Every row belongs to one group in each of 4 separate groupings. Each group adds its own fixed numbers to the row, and there is some noise. The rows also spread widely along 11 directions, which tell nothing about the answers.
In the rows, 128 means zero.
Known rows, each followed by its group in each grouping:
[150 147  64 171  83 135 151 133  99  74 133 130 166 181 105 120 148 127
 108  71 137 104 114] | Q538 Q632 (1) natum
[191 100 175 142 135 121  87 158 167 137 100 150 137 215 112  57 129 161
 140 101  99 160 104] | Q460 Q552 (3) natum
[135 124 122 103 147 143  82 161 117 116 109 137 105 163 154 146 139 111
  64 105 109 153 122] | Q460 Q945 (1) maro
[150 159 156 140  95 154 164 141 148 112 180  84 151 154 103 142 149 135
 134 123  98 115 155] | Q473 Q750 (2) zaf
[143 132 156 133 166 111 113 128 140  93 112 145 132 132 119 106 116 161
 119  92  79 145 124] | Q678 Q35 (0) liril
[143 161 120 174 104  90 101 147 147 113 100 111 154 150 126  69 151 132
 115  52  85 135 116] | Q336 Q552 (0) Fisi
[141 135 191 126 110 106 128 161 129 125 113 121 129 103  99 132 150 133
 116 127 106 145 178] | Q336 Q945 (2) liril
[173  74 178 124  65 163  93 148 141 139 152 173 196 182 147 112 158 161
 155 151 118 160 112] | Q678 Q750 (3) maro
[136 112 162 146  73 127 162 145 110 124 132 162 182  60  86 156 159 137
 147 158 150 140 167] | Q538 Q816 (1) bune
[120 115 118 142  91 153 146 134 145 145 124 147 189 103 106 114 152 132
 166 146 162 133 105] | Q473 Q35 (0) bune
[159  97 115 112  78 160 157 144  86 122 168 137 120 147 114 193 140 137
 144 169 159 111 121] | Q460 Q632 (3) Fisi
[178 123 116 123 151 160 118 162 146 107 138 104  87 204 113 142 102 142
 156 107 118 139  69] | Q460 Q816 (2) zaf
[165 106 180 107 129 129  77 135 114 101 132 161 118 186 140 119 139 153
  99 124  92 149 155] | Q336 Q945 (1) maro
[118 150 147  92  91 144 114  90  96 121 152 116 116 136 175 165 135 119
  72 144 119 104 185] | Q678 Q750 (2) bune
[186 128 179 110  38 151 152 112  98 129 175 107 110 145  96 128 131 149
 197 185 160  95 152] | Q678 Q816 (2) Fisi
[143 153 118 131 140 140 157  91 132 157 134 106 104 154 107 122 117 133
 156 144 157 103 119] | Q460 Q632 (1) natum
[161 100 151 110 117 110 101 162  90 130  97 161  88  81 123 129 124 134
 143 157 143 154 121] | Q678 Q552 (1) Fisi
[115 173 105 174 150  76 169 111 106 155  78 119 103 117  91 149 124 140
  88 111 143 104 167] | Q336 Q816 (2) bune
[116 123  83 195 123 139 214 180 155  97 134 110 183  77  52 162 139 137
 188  96 136 135  78] | Q336 Q35 (2) zaf
[150 128 101 129 165 178 170 119 133  95 172 125 112 203 111 187  99 148
 122 120 132 113 103] | Q538 Q816 (2) bune
[149 151 138  97  67 130  93 111  80  18 126 150 111 138 114  61 132 141
 110 102 113  90 158] | Q473 Q945 (0) liril
[152  73 159 129 122 151 105 154 156  81 147 183 186 136 126 140 124 172
 153 120 101 163 102] | Q460 Q816 (3) zaf
[132 123 125 135  94 137 129  73 127  67 141 181 163 133 129  78 108 173
 162 127 146  95 127] | Q678 Q552 (2) Fisi
[142 140 169 131 174 117 130 173 153 162  76 137 116 117 101 101 149 113
  96 132 110 166 146] | Q460 Q750 (1) natum
[133 162 173 128 115 140 131 112 141 118 190  75 141 132 138 175 138 117
 104 104  77 132 168] | Q538 Q816 (1) bune
[ 90 161 150 168 127 106 163  61 158 135 158 121 183 102 127 126 129 158
 123 113  99 101 170] | Q336 Q750 (3) natum
[120 147  76 153 161 131 110 130 161 168  83 142 145 165 150  80 124 131
 116 100 137 148  88] | Q678 Q552 (0) zaf
[134 126 182  91 132 104  89  63 107 121 129 145  77  94 142 119  87 170
 161 163 119 109 149] | Q336 Q816 (0) maro
[147 132  77 130  88 165 162 114  97  76 151 131 118 152  99 112 118 143
 165 125 155  88  96] | Q538 Q552 (0) maro
[149 121 152 142 106  86 103 167 123 107 109 118 117  87 117 155 131 136
 145  97 106 147 107] | Q460 Q632 (2) Fisi
[135 124 119 122  99 121 122 145  91 138  68 168 126 100 108  98 147 113
 109 150 177 131 158] | Q336 Q816 (1) natum
[137 123 133 104 175 187 156  98 147  92 186 141 129 184 133 147 100 155
 124 137 111 118 113] | Q678 Q945 (0) natum
[173  98 209  86  88 148 111 182 107 120 116 166 120 110 105 108 161 128
 133 181 115 159 165] | Q538 Q750 (0) maro
[174 100 158 111 139 178 121 200 162 151 100 160 139 169  90  85 154 114
 151 153 137 179 102] | Q538 Q632 (0) maro
[139 112 126 125 126 129  99 126 121 141 163 110 135 156 182 190 123 137
  99 107 105 140 124] | Q336 Q552 (1) natum
[151 132 167 110 113 126 142 136  89 111 134 116  96 121  99 152 145 134
 106 145 110 119 179] | Q460 Q35 (1) maro
[159 136 116 140 134  94  98 100  96 135 118 134 108 194 164 135 113 158
  81  97 113 119 137] | Q678 Q552 (1) natum
[162 143 121 116 168 179 153 125 138 111 163  92  90 184 106 134 107 119
 147 119 124 127  94] | Q678 Q632 (1) natum

New rows, each followed by its group in each grouping:
[141 112 180 114  91 151 123 112 118  72 157 144 157 133 114 114 137 145
 127 125  99 126 163] | Q678 Q35 (3) bune
[144 129  90 143  70 106 113 106  75 109 135 112  98 128 126 147 108 154
 163 118 146  97 107] | Q336 Q816 (3) zaf
[159 139 195 136  96 110 142 112 141 195 126 115 130 147 100 119 144 143
 158 167 142 130 176] | Q538 Q632 (2) bune
[133 141 153 126 111 112 121 109 122 111 129 131 125 125 131 142 118 154
 119 128 114 113 167] | Q460 Q816 (2) zaf
[166 107 144 134  89  96  92 157 101 150  73 175 136 135 122  90 145 158
 146 137 148 149 115] | Q678 Q945 (0) liril
[139 121 170 148 113 110 138 138 129  76 126 142 153 112  92 130 134 149
 125  99  96 134 154] | Q538 Q35 (2) bune
[118 112 156 134 109 142 144 142 148 107 200 105 185  61 156 210 129 148
 146 115  77 150 126] | Q678 Q552 (0) zaf
[116 144 145 103 178 119 119 131 144 179  68 138  83  92 120  89 119 119
 118 156 141 148 146] | Q336 Q552 (0) liril
[160 136 208 126  72 107 116 126 114 130 124 130 149 101 112  98 151 135
 129 142 115 134 194] | Q678 Q816 (1) natum
[145 121 136 145 105 104 129 133 114 100 115 138 142  92  99 126 132 158
 165 112 126 130 109] | Q460 Q35 (1) liril
[103 124  50  99 144 132  73  87  86 181  85 159  89 143 202 156 107 117
  90 147 186 126  93] | Q678 Q632 (1) maro
[116 145 118 102 201 136 102  84 130  76 133 141  72 147 165 141  69 153
 104 108  92 119 113] | Q678 Q750 (2) zaf
[137 151  61 182 176 104 176 123 102 139  91 136  90 164  72 139 118 153
 129 108 163 112  89] | Q336 Q945 (1) bune
[ 98 106 123 109 129 110  87 137 110 100  96 151 133  56 159 141 121 121
 104 109 116 145 124] | Q336 Q35 (0) natum
[120 151 112 168  84  90 146 178 121 163  41 134 154  85  83  98 175 103
 106 114 159 135 150] | Q460 Q632 (2) maro
[124 125 147 143 131 119 124 119 133 108 134 158 168 106 144 149 133 159
 115 114  94 142 124] | Q678 Q750 (0) bune
[169 112 131 153 116 124 158 186 120 129  90 131 103 112  48 105 124 127
 176 129 153 144  92] | Q538 Q816 (3) natum
[ 63 170 123 168 136  89 150  84 160 153  70 166 188  33 114  60 141 132
 124 124 142 122 160] | Q678 Q35 (0) Fisi
[117 123 100 142 171 133 162 127 124 154 115 155 132 136 130 194 111 150
  95 138 147 131 122] | Q678 Q816 (2) maro
[148 116 149 111  46 123  66 150 111 123 143 108 127 119 163 123 145 109
 129 109 111 141 127] | Q538 Q552 (3) Fisi
[151 136 102 123 166 132 131 161 112 160  90 107  66 137 111 139 118 100
 122 127 150 147  93] | Q678 Q632 (1) natum
[137 147 121 117  52 134 104 185 105 137 130  85 144 123 154 166 185  78
  74 103 110 139 149] | Q460 Q632 (0) Fisi
[136 146  97 153 133 139 145 141 148 155  72 149 145 172 108  65 139 123
 122 122 162 129 107] | Q678 Q750 (2) natum
[113 112 104 149 156 115 135 157 117  91  75 178 155  94 105 120 138 127
  89  98 129 146 131] | Q336 Q35 (1) natum
[140 166 154 102 118 139 135 101 116  88 162 103  85 126 126 126 124 136
 125 134  95  95 149] | Q460 Q750 (0) Fisi
[103 148 125 148 167 137 163 110 183 150 118 140 161 124 119 114 120 144
 124 128 129 129 144] | Q460 Q552 (2) zaf
[116 155 102 126  69 158 161  78 114  70 178 117 160 153 126 140 132 149
 131 117 142  71 146] | Q460 Q945 (2) liril
[141 135 141 134 160 121 112 141 159 102  91 148 126 138 110 100 111 147
 132  98 117 142 108] | Q460 Q816 (2) liril
[127 146 129 120  93 148 133  83 132 115 148 120 120 146 118  93 118 144
 176 149 156  98 138] | Q336 Q945 (2) zaf
[142 124 112 149 166 137 188 157 129 138  85 148 105 128  45 103 125 128
 147 144 162 129 115] | Q336 Q632 (3) natum
[135 125 117 150 153 117 127 131 136 111 138 145 133 125 133 153 109 167
 146 108  97 141  88] | Q538 Q750 (0) zaf
[110 160 101 100 141 157 120  93 129  81 135 103  81 139 128 107  99 119
 141 111 140  99 110] | Q336 Q945 (2) liril
[111 182 141 169 132 135 171  84 171  87 154 110 171 144  82  73 137 134
 122  77  87 103 160] | Q538 Q632 (3) maro
[157 143  78 158 117 141 158 111 105 125 153 132 123 190 117 145 124 160
 147 127 143 105 103] | Q538 Q750 (1) zaf
[169 100 138 118 112 147 136 151  93  53 166 125 104 131 112 204 101 152
 144 115 112 127  99] | Q678 Q816 (2) bune
[ 88 140 117 134 151 127 115 128 165 170 116 109 158 107 184 158 123 106
  74  98 117 151 133] | Q678 Q552 (2) natum
[133 125 120 123 205 143 170  95 130 133 121 189 105 167 113 152  95 167
 112 165 152 117 135] | Q678 Q632 (2) Fisi
[128  78 128 162 139 107 113 113 147  99 121 195 188 119 123 120 106 188
 157 104 125 140  82] | Q473 Q35 (3) natum
[127 144 135 152 127 140 169 128 152 145 168  85 143 141  99 157 138 139
 149 116 114 125 121] | Q336 Q945 (3) liril
[166  98 157  91  75 135  66 124  92  86 131 148  88 133 134 100 115 150
 163 146 127 122 101] | Q473 Q750 (3) maro
[135 155 109 146 132 104  91 116 126 180  72 136 122 176 152  75 140 126
  87 106 136 137 132] | Q678 Q552 (1) maro
[132 112  41 105  62 158 158 139  36  86 127 154  94 101 120 166 123 126
 134 164 196  87 119] | Q538 Q552 (0) zaf
[ 98 166 112 125 137 117 137 145 124 188  83 101 100  77 116 124 144  80
  95 141 163 135 144] | Q473 Q945 (1) natum
[139 164 103 145 135 120 162 157 103 177 112  91 101 145 112 175 145  97
  69 122 139 128 157] | Q538 Q816 (1) natum
[167 153 165 138  79 112 117  92 108  42 184  82 115 195 121 120 115 163
 127  68  70  84 156] | Q336 Q945 (2) natum
[171  93 183 142 104 129 113 151 158 187 137 154 185 168 139 121 152 151
 144 147 126 170 138] | Q538 Q552 (1) natum
[168  99 156 116  66 138  87 180 125 112 116 111 129 115 112 107 150 123
 182 120 122 155  84] | Q460 Q35 (0) bune
[140 113 171 123 146 112 101 102 115  85 150 159 136 123 143 173 114 167
 106 114  88 139 154] | Q336 Q816 (1) bune
[100 141  94 136 182 128 134  88 135  89 120 134 114 142 131 127  93 143
  93  83 107 106 115] | Q460 Q35 (3) natum
[137 171  87 155 108 133 159  93 125  79 155 111 134 157 104 113 127 148
 144  90 119  80 109] | Q460 Q632 (0) Fisi
[181 138 139 167 123 108 153 141 129 120 144 116 122 170  91 131 134 164
 151 104 106 123 115] | Q460 Q552 (1) Fisi
[107 135 101 118 110 169 148 107 149 130 121 127 141 103 112 116 125 111
 172 146 181 115  98] | Q460 Q632 (2) bune
[108 181 101 153 125 139 146  77 154 149 129 109 147 137 115  86 127 121
 143 113 147 106 126] | Q538 Q816 (1) maro
[144 129 156 109  94 169 125 150 141  94 128 117 120 131  83  75 146 107
 158 130 132 133 119] | Q460 Q945 (3) bune
[135 110  88 156 151 105 153 151  93 155  70 160  95 120  82 157 124 140
 130 140 171 134 102] | Q336 Q632 (3) bune
[116 165 114  85 115 142  82 112 118 121 109 113 105 140 171 113 130 104
  75 111 122 117 148] | Q460 Q816 (0) liril
[181 100 122 119 178 132  91 183 114 101 111 146  81 202 131 157 122 140
  95  96  95 163  81] | Q460 Q35 (1) Fisi
[167 106 147 125 105 140 109 174 115 132 118 147 144 165 128 128 154 125
 108 125 129 159 125] | Q678 Q945 (1) natum
[139 164 121 134  72 137 150 121 111 110 155  49 111 126 100 117 140 109
 155 103 117  94 132] | Q336 Q35 (0) natum
[199 121 132 156  84 139 153 182 111 137 134  91 117 194  75 128 140 133
 158 114 130 132  97] | Q678 Q816 (3) natum
[148 151 152 148 147 141 128  99 175 105 147 128 162 153 109  82 115 159
 172  96 104 135 101] | Q678 Q816 (1) liril
[139 129 152 145  90 132 125 124 145 120 156 129 177 126 130 116 139 159
 165 120 108 138 121] | Q678 Q945 (0) zaf
[112 129 119 146 157 147 153 124 168 129 159 143 180 137 135 166 128 153
 126 108 110 143 106] | Q538 Q945 (0) liril
[145 128 108 100 132 149  81  76 110  70 151 186 138 236 188 126 121 166
  60 105 102 100 144] | Q460 Q632 (0) Fisi
[119 145 140 121 164 110 137  95 123 161 100 132  81 108 108 110 106 144
 140 154 136 119 139] | Q538 Q35 (0) maro
[ 82 170  45 158  94 119 129  42 127 124 127 134 166 138 167 126 106 155
 131 104 168  71 117] | Q460 Q816 (2) zaf
[126 107 159 107 106 119  87 160 129 121  59 213 153  92 129  65 150 122
  90 150 152 151 170] | Q473 Q552 (2) Fisi
[116 145  78 125 133 155 132 116 129 105 156 102 121 128 137 161 111 124
 135 103 127 113  75] | Q473 Q632 (0) maro
[111 143  74 151 143 102  91 136 130 167  88 130 125 146 157 133 128 131
  95  90 135 139  80] | Q473 Q945 (0) maro
[131 158  68 155 121 133 133 107 114  57 136  99 115 154 110 102 110 126
 138  57 119  98  84] | Q538 Q35 (1) natum
